There are 3 nested groupings, the coarsest first. Each group lies inside one group of the grouping before and may be the whole of it. The rows also spread widely along 11 directions, which tell nothing about the answers.
Some rows, each with its group in each grouping after it:
[-10.3  14.4 -18.8 -37.7   0.3   7.8   2.1 -12.8 -11.3   9.4 -21.2   9.7
  48.1   0.5  33.4  -8.6   4.6 -35.7 -23.3  10.6 -21.0   8.0  35.7 -28.3
 -16.2 -12.2   3.4  -7.7] => Q754 kep ramef
[ 11.6   2.7  -0.1  28.4 -14.7  -5.7 -22.2 -15.8   8.1  32.0   1.2  25.2
   0.3  -1.5   5.0 -11.8 -15.7  20.2  19.5  -7.6   3.7  -3.9  27.9 -20.3
 -15.4  13.9  14.6 -32.6] => Q486 vedom roba
[-18.3  -6.1 -11.8   3.8 -12.1  46.9 -16.7  17.0 -12.0 -23.7 -11.0  -3.6
   6.7  11.9  22.5   2.5  29.9  30.6   3.9  15.8   7.2   4.3   2.5 -38.1
   0.0 -14.8  17.5   4.0] => Q486 vedom pezi
[ 23.7  -1.2   7.4  14.7   6.8  -1.8 -17.4  -3.4   7.6   4.3  -1.2  21.3
  33.8 -10.4   2.4 -39.0  -6.6  21.1   9.4   7.8  21.0  21.2  10.6   3.6
 -12.2  41.5  11.9  15.9] => Q486 gitak renep
[ 16.3 -21.6   0.8  14.1  26.1  32.3 -21.6   8.2  10.4   6.7 -15.9  10.7
 -13.6  14.7   2.9 -50.0  18.0  20.3 -28.2   5.7  -3.1 -22.5  20.2  15.7
 -12.5  24.1   7.1  34.3] => Q486 vedom lofo
[-15.5  21.9 -20.9 -48.6   7.2 -19.9  -1.1  14.9   5.1  11.7 -23.7  -2.1
  23.1  14.1  17.0  -4.8  27.8  -4.1 -73.1  -4.2 -46.6 -12.9   7.1  10.3
 -15.5 -10.0  -8.8 -17.7] => Q754 ser lekat
[ 24.7   7.5 -16.3  -5.4  -1.8  26.4 -13.8   1.3 -35.3   7.2  -7.3  38.6
  22.7 -29.4   8.6  17.5  15.7  11.4  -9.2  -3.5  19.6  -0.6 -46.8  -7.3
 -24.1  47.0  29.5  29.5] => Q486 gitak vumes
[  9.1 -13.4 -10.7  12.1  34.9  26.9 -29.6 -15.0   8.7   7.7  -7.1  24.0
   4.7  -3.7  -4.8 -27.7  28.7  -1.0 -44.4  19.1 -13.5 -10.5  17.2 -28.0
   1.7  22.6   2.7  15.0] => Q486 vedom roba
[-30.3  -9.5   0.2  -6.3 -19.9  23.6  -9.8   6.2  -3.1 -29.2  -1.0   4.3
  18.0  11.0  -0.2 -14.9   6.5  11.9  29.8  63.7  18.6  23.4   3.8 -29.4
  -2.7  17.2  18.3  -0.9] => Q486 vedom roba
[ 29.3 -17.0  -1.0   8.2 -14.9   0.4  -8.0   7.2  -8.9 -18.3   7.8   9.9
  30.2 -12.5  -7.0 -42.5   0.0  48.4  13.6   5.6  26.3  14.5 -15.7  43.5
   7.5  29.2  17.2  -4.9] => Q486 gitak renep
[  0.3 -24.1 -36.6   3.6   2.2  34.2  17.1  11.6 -13.5   5.0  -5.4  12.1
  26.7  16.3  44.1 -31.3   9.2  28.5  26.8   2.9  25.7  -0.2  36.8  -9.6
 -16.8 -17.5   3.9  -5.5] => Q754 kep ramef
[-12.6  10.2   5.6 -13.4 -22.1   0.4 -15.8   6.4  -1.2  -9.7 -11.7   2.7
  10.8   5.4   6.4  -8.7   4.4   9.2  -9.7  13.9 -11.2   3.5   0.9  -3.8
  -4.4   7.8  14.0 -11.2] => Q486 vedom pezi
[  1.2  -1.7 -10.1  -0.4 -17.5   1.5 -14.2  12.1   0.4  10.9  -8.7   1.2
  -8.5  14.9  -8.4 -10.4   5.4  33.9  -8.4   1.6  -8.6 -11.6   0.3  18.5
 -20.4   5.0  16.8 -31.4] => Q486 vedom pezi
[ 12.6   7.3 -14.9 -16.2 -21.6   9.5  -0.7  -9.9 -23.3  10.8  -8.2  22.4
  38.8 -15.0  23.2  -7.2 -11.5  -1.5  14.6   2.5  12.5   3.0  -0.9   1.9
 -16.6  19.0  19.4  -2.0] => Q754 ser lekat
[ 24.8  17.5 -19.0  -5.3  21.2 -20.7  -9.0 -12.2   3.6  32.6 -11.4  22.3
  42.3 -10.5  12.0 -17.7   2.8  -8.4 -39.0 -12.7 -19.4  12.7  26.6  -3.6
 -24.0  10.5   3.8 -18.5] => Q486 vedom pezi
[  7.5 -17.2 -11.6  17.5 -16.9  11.8  -5.1   3.4 -12.9 -12.6  11.7  27.1
   8.8 -11.7  17.8 -15.5  16.4  41.8   6.0  -2.4  15.4  -5.7 -10.4  -4.0
  24.0   7.4   9.8 -13.9] => Q486 vedom roba
[ 33.6  -9.7 -20.6  15.2  36.4  31.7 -14.8   1.1   0.6  22.9 -20.9  -0.3
  26.2   8.1  25.3 -42.4  14.5  14.6 -27.3 -15.5  -5.5  -0.2  46.6  -1.0
 -27.3  -8.9   6.7  10.0] => Q486 vedom roba
[-20.3 -14.3 -33.4  -6.5   1.0  19.6  14.7  30.0  -7.2 -17.3  -2.6  -3.4
  13.9  20.9  41.1 -12.8  40.9  40.8 -20.3   2.6  -6.6   1.0  19.6 -18.7
  10.0 -43.1  -4.1 -25.5] => Q486 vedom roba
[  7.1  -6.4 -20.1   3.2 -10.6  18.7 -19.6   4.2 -12.9 -15.3   6.1   8.7
  22.9  -9.6 -17.4   3.5  23.4  40.1  -1.0  21.8  17.0  16.6 -26.6 -10.9
  -2.4  17.1  23.2 -19.0] => Q486 gitak renep
[ 20.8  20.3  12.6   1.3  11.8 -18.2 -36.0 -14.6  23.4  29.5 -23.3  -3.0
  29.3   5.9 -13.6 -37.4 -17.7  -7.5 -20.9   8.0 -21.1  15.9  43.0   6.2
 -37.3  23.4  11.4 -10.7] => Q486 vedom roba
[ -1.7   0.8 -12.9 -25.5  -7.7  -5.8   7.5   6.2  -8.7 -28.2  -2.9  -7.1
  66.7  -3.0  16.4 -29.1   8.2   5.2  -2.7  30.3   4.8  46.1  16.2  -1.4
   4.6  -7.3   7.5 -18.4] => Q486 gitak vumes

New rows, each followed by its group in each grouping:
[ -2.3  -3.9 -12.1 -11.8 -36.9   0.5   1.0  -2.1 -24.2  -4.0   7.2  32.1
   1.9 -13.6   7.9   7.2   4.5  14.0   0.4   4.8   1.4 -13.0 -28.9   6.3
  10.3  15.8  18.6 -26.6] => Q486 vedom pezi
[ 14.9  -1.0 -21.0  -5.2   7.6  -8.4 -11.7   7.1   7.0  16.6  -8.4   9.6
  17.9   4.4  -4.7 -26.9  12.0  33.2 -27.2  -2.8  -6.1 -10.6   2.4  27.8
 -17.0  19.2   1.8 -13.9] => Q754 ser lekat
[ -1.0 -11.5 -14.8   4.6 -11.3  23.2   0.7  10.6 -19.5   6.6   5.8  40.7
  -7.3  -6.3   9.7   6.3  12.6  29.0  13.8  10.2  26.1 -12.1 -30.7 -10.7
 -14.5  37.1  20.7  10.5] => Q486 gitak renep
[ 22.8   6.3  -4.6  -3.2 -21.0  11.1  -9.6  14.5 -23.1  -6.7 -11.3   7.4
  29.5 -10.6  18.8 -11.3   1.5  31.7   5.5 -12.5  13.4   6.5 -18.2  25.6
 -13.9  15.0  25.3   5.5] => Q486 vedom pezi
[ 20.0   7.4  19.0   7.0  -9.9   1.4 -13.4  20.2  -0.1  -1.9 -13.4   8.4
  18.3  -2.3  27.0 -31.2  -2.8  39.2   6.1 -23.4  14.8   3.9  -2.7  24.1
 -13.2  27.2  13.6  28.9] => Q486 gitak renep
[ -0.8 -24.9  -0.8 -16.3 -22.9  20.5 -11.2  -0.6  -3.7 -20.9  -2.8 -19.4
   7.4  17.1 -22.0 -42.0  -2.6  13.6   4.0  41.2  -2.6   4.6  13.1  30.3
  -0.1   0.9  21.0 -25.3] => Q486 gitak renep
[  1.3 -29.3 -25.6  -7.1  -1.4  24.0   9.1   0.5 -12.0  -9.5   7.2  11.4
   8.1   4.9  18.5 -26.4  24.0  15.9 -21.0   7.3  -5.7  -9.6  16.0  -2.1
  19.7 -18.9   3.5 -23.8] => Q486 gitak renep
[-12.2  -3.9  -5.6  11.9  -1.7  -9.9 -17.2   3.5  27.4  -8.3   3.3   5.5
  19.9   9.7   6.4 -33.2  15.7  42.1  -4.6  12.4   1.0   5.9  26.0 -16.8
  17.7   2.3  -9.7 -23.4] => Q754 ser lekat
[  3.9  19.3 -17.7 -18.3   1.4  20.8 -21.0  -1.7 -12.6  22.2 -28.0   8.4
  28.1   2.7   5.3   9.0   5.1  -3.8 -10.1   5.6  -2.9  -0.3   2.7 -16.0
 -49.6  18.2  20.7   7.4] => Q754 kep ramef
[-20.8 -22.2 -11.9  -8.0 -28.8  40.2  -0.7 -10.2 -13.8 -32.3   4.2   3.2
  17.9   2.4  42.0 -20.9  18.5   7.9   7.2  15.3  -0.5  -8.9  27.6 -36.1
  46.0 -34.7   2.3 -15.5] => Q754 ser lekat
[-22.7 -19.7 -39.4 -11.4 -10.8  51.5   0.6   2.5 -15.1  -7.9  -6.8  -8.3
  10.8  21.8  23.7  -3.3  26.7  15.0   3.7  25.1  -1.0  -7.5  29.8 -39.3
  -0.7 -39.2  10.0 -29.4] => Q754 ser lekat
[  0.5   2.2  -6.4 -19.7  -7.1   3.0 -24.0  -6.3  -4.9  -6.4  -3.5   9.8
   6.6  -7.3 -22.7   0.3  23.6   5.3 -46.7  16.0 -23.8  -7.7 -21.3   0.3
   6.0  18.7  13.3 -17.9] => Q486 gitak renep
[ -5.0  -6.6 -23.2 -10.4   9.8  -1.5  18.1   9.5  -2.2  19.5  -2.5  28.8
  10.0   8.7  36.0 -17.9  14.0   6.7 -19.9  -3.9  -6.8  -5.8  23.7 -10.7
 -12.4  -2.4  -3.8 -10.8] => Q486 gitak vumes
[  7.2   7.1 -11.2  13.1   3.6 -12.4 -16.1  -2.4  16.5  24.9  -5.7   4.4
  17.4   8.4   5.3 -15.7   3.1  24.4 -10.5  -9.3  -9.8  11.1  37.8 -19.9
 -17.8  -6.6   4.4 -39.6] => Q486 gitak vumes
[ 19.2   8.2  -0.4  -4.0 -21.3   3.1 -23.9   4.4  -7.8  -2.0 -12.8 -10.6
  24.2  -2.4  -6.6 -10.8   0.6  28.3  -6.2  -5.9  -3.7  10.6  -3.4  17.5
 -14.7   4.4  23.4 -20.6] => Q486 gitak vumes
[-24.0  -0.2  10.6  -9.8 -20.2   9.7 -28.9  -6.7   4.7 -19.3  -4.9   5.0
  -4.3   4.2 -11.8  -7.1  13.9   2.7 -17.9  36.9 -18.4  -5.5  -1.8 -23.1
  14.2  13.1  11.6 -12.7] => Q486 vedom roba
[  3.3   1.1  -9.8   2.6  -5.3  22.5 -18.5  21.3  -6.5 -19.1 -12.7   3.4
  23.1  -0.1  21.0 -12.1  28.9  52.9  -7.0 -12.7  11.6  -4.1 -13.3  -0.2
   0.2   7.3   6.4  17.4] => Q754 kep ramef
[  7.1  -2.1 -19.6  -3.7 -10.7 -17.9   4.0  -1.0  -5.1  15.9   5.4  25.1
  21.6  -3.8   1.5 -15.4  -5.1  15.6   2.2  13.0   3.9   7.5   3.2  11.1
 -14.7  16.8  11.3 -35.7] => Q486 vedom roba
[ 21.9   4.7 -15.2 -14.4  -4.5   8.3   0.6   6.1 -24.2  -3.3 -11.1   9.0
  44.2 -13.4  28.1 -16.7   7.6   8.8 -16.0  -8.9  -0.4  12.1  -0.9  14.3
  -7.5   1.0  15.5   0.1] => Q486 vedom roba
[  1.3   2.1  17.3   0.7 -22.3  -1.0 -25.9  -3.2  -1.2 -20.5  -2.0  15.4
  17.0 -12.7  -7.5 -21.1  -1.5  17.4   4.8  23.3   7.5   7.9 -17.1   5.2
   9.9  39.0  17.3   5.9] => Q486 vedom roba
[ -9.4 -15.6 -34.9 -12.4  -2.3  11.7  24.3   4.8 -11.0  -2.3  -0.2   5.8
  30.0  12.7  46.3 -24.3  16.1   5.1 -11.6   4.0  -9.4   8.1  47.1 -18.3
  10.0 -45.9  -3.6 -40.3] => Q486 vedom pezi
[ -4.7  -6.7 -15.9 -11.7   0.3  -6.8  10.9  13.1   7.1   2.9  -3.8  -3.0
  30.2  19.3  14.3 -33.7   4.1  18.7  -1.3  18.3   0.9  21.9  34.2   4.2
 -15.6  -9.7   3.0 -28.7] => Q486 gitak renep
[  4.0  -3.0   4.3  -8.5 -30.7  40.4 -25.9  -0.4 -28.8 -14.8  -6.5  16.9
  -5.4 -12.8  -8.2  13.3  11.4  15.3   2.6  14.1  10.4 -13.5 -43.7  -4.2
  -5.0  33.1  35.8  16.5] => Q486 gitak renep
[ -3.0 -20.3 -23.8   0.6 -25.5  -7.3   2.3   6.4  -3.1   3.4  16.9  15.8
  -7.8   7.0 -18.9  -9.6   7.4  45.0   6.7  16.8   6.5  -7.0 -12.5  17.6
   0.1   7.4  13.4 -57.2] => Q486 gitak renep
[ 33.8  -8.5 -14.0  21.1   4.6  24.8 -20.4  -2.6 -12.9   8.4  -6.4  12.6
  24.0  -9.4   7.5 -22.2   5.7  31.2   3.1  -6.9  15.4   4.4   4.7   3.6
 -15.2  15.1  21.3   1.2] => Q486 vedom roba
[ 19.8   0.0 -18.1  10.2  12.0  26.0 -24.9  16.4  -6.6  -5.7  -9.9  -1.2
  20.3  -2.9   2.2  -4.7  35.4  51.1 -28.2 -13.2   4.1   5.3 -14.1  -5.5
 -10.3   3.5  15.4   2.7] => Q486 gitak renep
[ 12.2  28.5 -24.6 -21.6  15.4  11.4 -25.9  -5.8 -10.6  18.8 -28.6   3.1
  51.1  -7.5   8.4  10.7  19.5  -4.7 -40.7  -7.7 -17.0  10.9   6.9 -24.0
 -38.0   3.5  12.2  -0.6] => Q754 kep ramef
[ 13.5  -1.3 -10.6  19.2  -0.7 -14.0 -16.6  -9.2  11.9  16.0   8.3  38.9
  13.0 -14.8   7.5 -19.4   9.4  37.2  -8.8 -14.5   6.5 -13.5  -0.2  -5.9
  12.9  30.2  -2.9 -13.3] => Q754 ser lekat
[ -4.8   4.0   9.8  -5.6   7.4  -3.6  -3.8   2.5  15.5   3.1 -16.8   5.8
  32.2  14.0  24.9 -47.2  -9.1  -7.7   2.1  22.1  -2.5  21.6  48.4  -7.6
 -17.2  11.9   1.5  10.5] => Q486 vedom pezi
[ 15.1  -3.5 -20.3   1.4  -5.9  12.9 -17.3   0.6 -10.0   6.7  -7.7  -0.7
  17.7   1.9  -4.2 -11.0   9.4  24.4 -12.9   4.0  -4.8   2.0   5.4   6.1
 -16.1  -1.6  19.3 -28.6] => Q486 vedom roba
[ 15.9  21.8   6.8 -11.5  -9.4   0.4 -49.3   2.5  11.6  17.4 -35.0 -23.8
  13.0  15.0 -33.0 -16.5  -5.8  21.9 -21.9   0.0 -19.6  -6.6   4.4  31.4
 -49.6  23.0  22.4  -9.5] => Q754 kep ramef
[  7.8  15.4 -13.6 -20.6 -27.1  -4.1 -12.0 -19.0 -16.4  31.9 -12.0  27.5
   9.3 -10.8   6.3  12.5  -9.7 -10.7 -12.2 -14.9 -17.4 -25.0  -3.2   0.9
 -22.4  13.5  17.0 -29.3] => Q754 kep ramef
[  4.3   8.0 -26.7  -3.7   1.1  14.8 -14.6  -8.6 -20.6   6.1   2.1  36.3
  17.9 -25.7   9.7  28.7  33.6   8.2 -35.5  -6.3  -6.3  -2.7 -25.1 -44.9
   5.3  10.8  13.0 -11.7] => Q486 gitak vumes
[  0.7   6.7  12.8  16.3 -19.7   1.3 -28.7  -8.0   2.8 -10.5   0.5  21.9
  23.2 -13.2  -1.1 -12.0  -4.6  19.5  20.8  18.4  16.8  18.1  -4.0 -23.1
   3.8  35.1  17.9   0.1] => Q486 vedom pezi
[  6.3  -6.0 -22.5  13.9  -4.3  14.8  -9.6   0.7   5.8  11.3 -10.5  -8.5
  33.2  16.6  23.2 -29.5   1.2  35.3  17.5  -8.4   8.3   9.4  53.0 -15.4
 -16.6 -26.5   4.6 -32.8] => Q754 kep ramef
[ -1.8   7.8 -20.0 -26.2 -10.2  -5.9  -1.4   6.6  -4.0  12.7 -12.6   7.0
  17.8   5.9  14.1  -8.7   9.8  10.5 -27.3  -2.5 -17.9 -12.9   3.1  13.4
 -14.4   1.0   4.6 -20.3] => Q754 ser lekat
[  5.0 -29.3 -14.5  -9.2 -11.9  20.2  -6.3 -32.5 -16.9 -10.4  13.1  46.1
   5.7 -24.5   3.3 -24.4  14.2 -10.7 -19.6  16.5  -3.3 -30.9  -7.8  -5.3
  40.8  24.1   2.0  -4.9] => Q754 kep ramef
[ -2.2 -11.3 -24.3 -21.5 -18.0  34.4   5.2   8.7 -31.1 -12.5  -8.7  -1.0
   9.3   4.5  33.0  -2.2  24.6   7.8 -23.1  -1.5 -15.6 -15.4   1.9  -1.3
   6.0 -32.2  15.2 -19.7] => Q486 vedom roba
[ -7.9 -30.9 -40.8  -2.6  -6.0  28.2  18.9  22.0 -22.1   8.0  10.1  32.3
 -26.4  10.7  16.3   6.0  33.7  43.3 -10.8   0.1   9.1 -32.2 -23.4   1.6
  -3.7   0.3   9.6 -19.2] => Q486 gitak renep
[-13.8   7.1   5.0  -8.6 -14.8  10.0 -28.7  16.6   2.2 -33.5 -11.6   0.5
  25.5   0.0  -1.7 -11.6  23.2  40.4  -4.9  19.1   8.8   7.7 -24.4  -3.2
   5.1  26.5   8.8  18.1] => Q754 kep ramef
[  0.2  19.5  -7.5   7.4   1.2 -19.4 -27.4  -1.7  15.2  15.3  -4.9  15.5
   9.3  -4.1  -1.7   5.8  21.0  23.0 -41.5 -14.9 -24.2  -1.3   5.5 -23.3
  -0.5   3.4   2.2 -32.4] => Q486 vedom lofo
